The rows are grouped in 4 different ways at once. Each group adds its own fixed numbers to the row, and there is some noise. The rows also spread widely along 13 directions, which tell nothing about the answers.
Some rows, each with its group in each grouping after it:
[ -4  23  -3   7  14 -18   7  -4   3   7   1   0  14   5   0  34   4  -4
  -7   9  -1 -16   3   1  -7 -11  25  -1   3  -8   2  -4  -5   8] | R Vaku E M
[  5   0  -4  14 -17  22 -26  -3  19  18   6  -9   3  26  13  -5   7  -9
  -3 -10 -13 -15  -1  14  -5   2  -4  -6  -2 -11  30   6   6  -1] | U zaved G X
[-11   6 -24  -5  -4  -2  -5 -14  -4 -15  -9   9  -1   1 -12   4   3   7
  -8  -7  -7   0   7   1  -8  -6  -6  -3  -3  -9   1   6   5  -4] | U Merak G A
[ 17  -4   3 -24   7   7   6   6  -2  11   2  17 -19 -15  -4 -16  -4  -7
   3   8  -3   8   5  -4   2   6 -10  -4  25  11 -24   9   4  -4] | R Boso E X
[ -3   5  -7   3 -19  21 -16  -4  14  10   5  -2   3   9   9  -8  16  -1
   2  -6  -7  -5   7  -3   4  -2   8  -2  -6  -8  14  -4  -3  -3] | H Boso C A
[ -5  10 -15  17   2  -9   8 -13   3  -8   4 -10 -12   8   6   1 -16   1
  -4  -9  13  -4 -10   5  -5   3  -4 -18   1 -13  27   2   3  -5] | H nofup C M
[  7  -6  -2  -2  -2   1   5  -3  -4   8 -13   6 -12  -7   5   2   0  -6
  -2  -4   6  -3   0   7  -4   3  -1   1  16  10  12   8  17   7] | R nofup G M
[ 14  10   5  18 -11  11 -16   0  16  25  -3 -13  11   9  12  12  -7 -14
  -8  -3  -7 -15  -1  13  -6  -6  16   2  10  -2  29   6   9  18] | H Merak E X
[ -1  20  -4  -6  -1   6 -15  -6   2   6 -13   7   7  13 -10  -1  -8 -10
 -10  -2 -22   1  -2  -1   9  -8  -1   4  -7 -12 -14   3 -11  14] | R Vaku G A
[ 13  -8  14 -12 -12  12 -14  -3  18  15  -2  -6  12  -2 -10   6  -9   1
   2  -1 -14   6  13   0  -6 -24  14  11   5  -5 -13  11  -1  13] | R zaved G M
[  4  -3  -8  -2  19   0  -1   2  -2  -6   8  -2  -9  16   4   0  -3  -8
  -1   3  -7  -8 -15   7  -2   1 -24  -8   4 -10  10   0   6 -11] | U zaved E M
[-17   5 -10 -17  -1  18 -13  -8  -8  -1   5  21  -8 -12  14  -8  11  -4
  -8  -2 -16  -2  -5   0  -4   2  -9   6  10  -6  10  -4  11  -2] | H Boso G A
[  9  18 -18  -4  20   5  -3  -8  -1  17 -14   1  -8  29  11  13   3 -32
  -9   6  -9 -17 -23   4  13  -7  -7   3  -2  -8   9 -23  -4  15] | R zaved G X
[ 10  10  10   2  -6  10 -17   0  21   9  17 -11  -3  -7  -1 -24 -23   4
  12  -6 -14   5 -16  -6  -8  -3  -3 -13   2  -8   8  11   3 -19] | R Vaku G A
[ 12 -10   1  11 -18  10  -9  -3  24  10  -2 -26  17  41 -13  -1   0   3
   8  -6  -3  -7   1  -1   6 -14   7   1 -23  -9   5  -2  -2   3] | R nofup E X
[  0   0  -4 -17  -9   6  -1 -14   5   0   5   8 -10  -2 -18 -10 -29  13
  -7   5  -4  15  18  -1 -13  -8  -3 -17  11 -11 -19  13  -8   1] | H nofup G A
[  5  -5  -4  -4   9  -9   8  -1   0 -10   3  -4  -5   9 -10   6  -6   5
   7   7   5   1  -1  -7  -2  -6  -6  -4  -2  -1  -2   0   1  -6] | R nofup C A
[ -7  -5  15 -15  13  -5  11  12  -7 -12  12  14   7 -16   4  -4  24  -1
   5  11  -5   7  11 -18  16   1  -4  19   1   7 -25   1 -11   3] | R Vaku E A
[ 14  -6  -3   9  -2 -12  13  -2  13   1  -3  -9  -1 -22  11   6  11  -8
   6 -13   5  -1   0  -5   2  -6   5   4   9   9  18   9   9   4] | H zaved E A
[ -2  -4  -3 -11  14  13  -5   3  -8   3  15   2  -1  28   2  14   3   6
   4  26   2 -16  -4  -2 -11  -6  -1   2   2  -3  11 -19   4  -8] | R Merak G A
[ -5   6 -11  -1 -12   8  -1 -14   9   2  -2  -6   5   8  -7   8 -11   8
  -7   0   5  -3   5  -1 -10 -17  17  -4   1 -13   8  -6   3   7] | R Merak E M
[  4  -7  -4 -10   4   8   0   1   7   1   6  -1  -8  -2  -1  -5   6   0
  13   2   0  -1  -9 -11  -3  -2  -6  -2   3   1   2  -3   6 -20] | R Vaku C M
[ -1   9 -14  -6  -3  14   6  -9  -3  -2  -5   0 -15  -3   2 -23  -5  -4
   8  -7  10  -1 -21  -6  12  -5  -7   7   0   8   9 -12  14   2] | U zaved G A
[ -8  29   7  24 -10 -14  -5  -1  25  -1  20  -9  20 -16   4   4  14  10
   7  -8  -7  -2  15 -10  -1  -4  31  -6 -12 -12   4  10 -18 -10] | R Vaku C A
[  2 -25  -4  -6   2  13  -1  -2 -16   1 -13  10 -20  13  19   2   5 -17
 -20   1   3   0   3   7   0  11 -27   1  20  -2  25   4   8  19] | R Merak G M
[  2  22   7   8  -6  -7   0  -1   1  -5   9  -7   6  18 -19  -9 -27  15
  -4   2   0   5   9   2   2  -6   8 -11  -5 -16 -17  10 -15   8] | R Boso E A
[ -7  24   4   6  10 -11   0  -1  -4  -6   7  -2   8 -12   3  16  -7   1
   3   4  -1 -11 -11   2  -6 -13  18  12   5  -2  10   0   9   9] | R zaved C A
[ -2  33 -19 -16  14 -25   8  -9  -9 -27 -15  11  -4 -23 -48 -10 -28  15
   2  -8 -10  22   2  -5   4 -13  -5  -3  -5  -9 -55  19 -11 -12] | R Merak C M
[  9 -14   0  -2  -3 -17   3  -2  -8 -16 -11   3  -2  -2 -24   2 -16  15
  -6  -5  -1  15  22   4 -11  -3 -13  -4   9  -3 -14  33   1   5] | R Merak G A
[  1  -9   8  -5   1   8   2   3  10  -2  10 -11   7   5   1  -2   2   2
   5   6   1   2   2 -12   6 -12   3   8  -5  -6  -2  -7  -7   2] | R Merak E M

New rows. What belongs after each?
[ 19 -19  -2  -7  -4  -7  11  -3  -1   7 -11  10 -11 -11  -6  13  -4  -3
  -9  -1   5   4  24   9 -13   0  -2  -7  31   7  -4  26  10  14] | R zaved E X
[ -5 -10   6  -6 -13  20  -9  -1  10   2  14  -3   5  12   1 -14   0   2
   1   1  -4  -1   4  -6   2  -5  -4   1  -2  -6   2   1   0   1] | U Vaku E X
[  5 -18   9   6 -13   4  22  -3  -8  -2  -3 -15  -5  20  -5  -3 -18  12
   3   4  36  -4   2   0   4  -6   8   5   5   9  14  -3  14  22] | R nofup E M
[-18  15   5 -12  16  -8  -5  -3 -12 -18  11   6   4  -8  -1  -3 -13   4
  -5   2 -15   3 -16  -2   0 -10  -8  12  -2 -16  -8   1   2   1] | R Boso G M
[  1  17 -14  -8  22  -3  -7  -6  19   4   3  -8   5  -7   1  13   1 -14
  11   0 -20  -8 -28  -6  -3 -18   4   2  -8  -8   5 -13   6 -20] | H nofup C M
[  6   5   4   2  -3   9   7  -1  -2   4  -2  -5  -8   8   8 -13  -2  -6
   3   0  13  -3  -7  -5  16  -3   3   9   1   6   6  -9  -1  17] | R zaved G A
[ -4  -1 -12 -11   6   7   6  -8   8  -5   4  -5  -5  -1  -1  -9  -3  -2
   6  -3  -2   0 -17  -8   5  -9  -7   0  -6  -5   2 -12   5 -10] | H nofup E M
[-13  -4   5  -2  -8 -13  -3  -2 -24 -31   4   1   9  -6 -28   0 -29  33
   1  -6   1   4   2  11 -19 -11  -5  12   6  -3  -3  29  26   3] | H Boso C A
[ 15 -11  -2  -7 -13   8  -3  -8  21  14   1  -6  -6  -4   3  -6   5  -2
   5  -5  -4   8   9 -14  -3  -9   4  -8   4  -3   4   2  -4  -4] | R Boso G A
[  1 -12  -1  -3 -15   8  -7 -12  14   0   3  -1  -5   1   5  -2  -8  -6
 -14  -8  -9  12  19  -2  -6  -7  -6  -9   9 -19   4  15 -12  15] | R zaved C X
[  1  24  14  -1  11  -5   4   3  -4  -1  11   0  -2   2  -4 -12 -30  -2
  -8   8  -2   7  -2   2   8  -5   1  -5   8 -11 -18   6 -13  14] | U Boso E M
[  0  11  -2   0   6  -9   2  -4  -2  -6  -3   3 -12  -5  -7  -5 -24  -2
  -7  -4  -4   9  -1   6  -3   2  -8 -12  11  -9  -5  16  -1   2] | R nofup C M
[ 13   3 -12   3   3 -13   5  -6  13   1 -14  -6   3 -10  -6  14   3  -7
   1  -8  -5   1   0  -7  -2 -12   6  -1   3  -1   5   6   2   2] | R Merak E A
[  1  -1   6   1   5  -6  -2   3  -4  -5   8   5  -6  -5   0  -8  -8   3
   1  -2  -4  -1  -3   8  -6   9 -13  -2   9   1   4  19  11  -5] | R nofup G X
[-14   1   2   1 -13   6 -12  -2 -21  -5  -4  21  -1   5  -4   0  -5   6
 -18  -4  -4  -7  15  21 -11  11  -8   4  17   0   6  26  17  17] | U Vaku G X
[  9  -2   2   4 -14   2  -7  -3   6   1 -17  -1  -1  14  -3 -12  -7 -15
 -18 -15 -12  14  15   2  15   0 -13  -4  -1 -12  -6  19 -13  27] | U Boso E A
[ -4  17  -4  11  -6  -1  -1  -1  -8   3  -1   5   1   7   2  -2  11   7
  -3  -4   7 -11   8  11   3   7   9   1   0   0   6   4   4   2] | H Boso G M
[  6 -17  10  17  -7 -11  24  -2   5 -17  10 -26   1  20   2  -6  -7   7
   5  -2  30  11  13 -17  19 -12   0   2 -14  -4   4   0 -19  21] | U zaved C A
[ -9 -15  -1 -19  -2   7  -3  -6  -4  -5   4   6   7  -3  -8  20  -1  10
   3  11  -3  -5   6  -2 -17 -19   7  14   8   2   3  -1  18   2] | H nofup C A
[ -3   9  -5  13  -4   6   4  -3  -4   1   1  -5  -9  15  18  -6   4  -9
  -3  -3  14  -7  -5  -3  12   4  -1  -4  -1  -3  25 -10  -1  12] | U Boso C A
[  3  -3  -3   3 -15  13   6 -10   5   8  -9 -11  -6  15  -3  -6 -18   0
  -1  -5  15  -4  -8   3   1  -8   7  -1   4   0  17  -4  14  15] | R nofup E M
[ 13  -1 -10   2   4  -9   4   1  16   0   2  -2  -3   4  -8  -2  16  -2
   4  -6  -8   4  16   0   3   5  -9 -14  -2 -10 -14  13 -15 -17] | R zaved E M
[ -3   6  -4 -23  11  15   8  -7   2   9  12  11 -11 -13  12  -5   6 -11
   5  13   4  -3  -6 -12   5 -12   6  10  11   6  -7 -20   1   4] | U zaved G X
[ 0 -7 -2 -8 -1 -2  4 -7 -3 -5 -3  5 -4 -5 -4  5 -1  4 -4 -2  1  3  9  2
 -4 -7 -2  4  9 -3 -4  8  3  6] | R zaved G M
[-10  16  -8   6  13 -12   5  -3 -13 -21   8  -2  -3   3  -2   4 -15   5
   1   1   4  -7 -15   4  -4  -6  -7   1   2  -7  11   2  10   0] | U zaved C A
[ -7 -12   0   0 -13   1  13  -1 -29 -25  -6   9 -15  20 -18 -32 -13  18
  -5  -5  21  12  14   2  16  15 -29  -2  -1   5 -15  18  -1  12] | U Vaku G A
[ 14  -1   3  10  -2   2   4   6   6   3  13 -10  -8   0   0  -7 -13  12
  11   6  13  -6  -2   1 -14   4   3 -14  14   5  19   7  13 -12] | R Merak E A
[ -9 -15   8 -19  27 -21  26   4 -27 -27   0  11  -6  -3  -6   4   4   3
   0  12  10   9   3  -9  14  -3 -19  20   1   6 -26   1  -4  10] | R nofup G M
[  1  24 -12  -6  17 -18   6 -14   0   7  -3   7  -4 -12   4  27 -10  -8
 -10   7  -5  -6  -6  -3 -14 -15  16  -7  15  -9   8  -6   3   7] | R Boso G A
[ -5   5 -11   3  -3  -2   2 -13   1  -5 -14  -1   4  13   3   7   6 -12
 -13  -8  -2   1   5  -3  15 -13   1  10 -10  -9   3  -5 -10  28] | U zaved G A
[  0  -8 -26  -9   4  -7  14 -15 -10   0 -14  19 -15   6   2  23  19  -9
 -16   2  10  -7  22   5  -6   0  -5  -6  16   1   2   1   2  13] | U zaved G X
[ -2   9  -1   3  -4  -6   4  -8   5   0  -3  -7   9  -4  -1   5   4   4
   3  -7   6  -3  -1  -5   4 -17  17  10  -6   0   3  -3   4   7] | U Boso G M
[ -8 -14  -9   0 -13   6  18 -17   3   5   4   2 -14 -33  39  10  18  -4
   0  -5  28 -10  -6 -15 -13 -10  21   7  25  14  56 -15  30  12] | U Boso G A
[ -2   6   0   8  -2   1  -7  -1   8  -2   7  -8   5  19  -5  -4 -13  -2
  -5  -3  -8  -4  -3   7   1  -3  -6  -5  -6 -12   4   8   0   4] | U nofup E X
[  4   6  -1   7 -12   4  -7  -7   0   8   1  -3  -4  22  -1  -4 -12   3
  -9  -4   2  -5   5   8  -4   1   1  -9   4 -10  11   8   1   9] | R Boso G X
[ -5  12 -12   8  -2 -20   6  -9  -6  -8 -15  13  -6  -8  -5  12   0  -4
 -17 -11   0   3  18  10  -3   8  -1  -9  11  -6  -1  22  -1  15] | R nofup C X
[ -5   5 -11 -14  -6   9  -1 -13  -6  -4  -1   6   0   9 -22   5 -29  14
 -12  11   1   3  11   3 -15 -17   6  -7  10 -11 -11   2   2  11] | H Merak E A
[-14   1   0 -20  31  -3   8  -3   1 -10  18   6   0 -32  26   7  19 -17
   5   7 -12  -2 -23 -17   7 -15  -5  24   2  -2   5 -20   1  -5] | H zaved G M
[ 12   9 -16   8  -6  -6  -1   0   4   7 -13   2   0  25 -13   6  17   1
  -2  -5  -2  -8  17   5   3   6   3 -13  -4  -4  -5   7  -6  -4] | R Boso E A
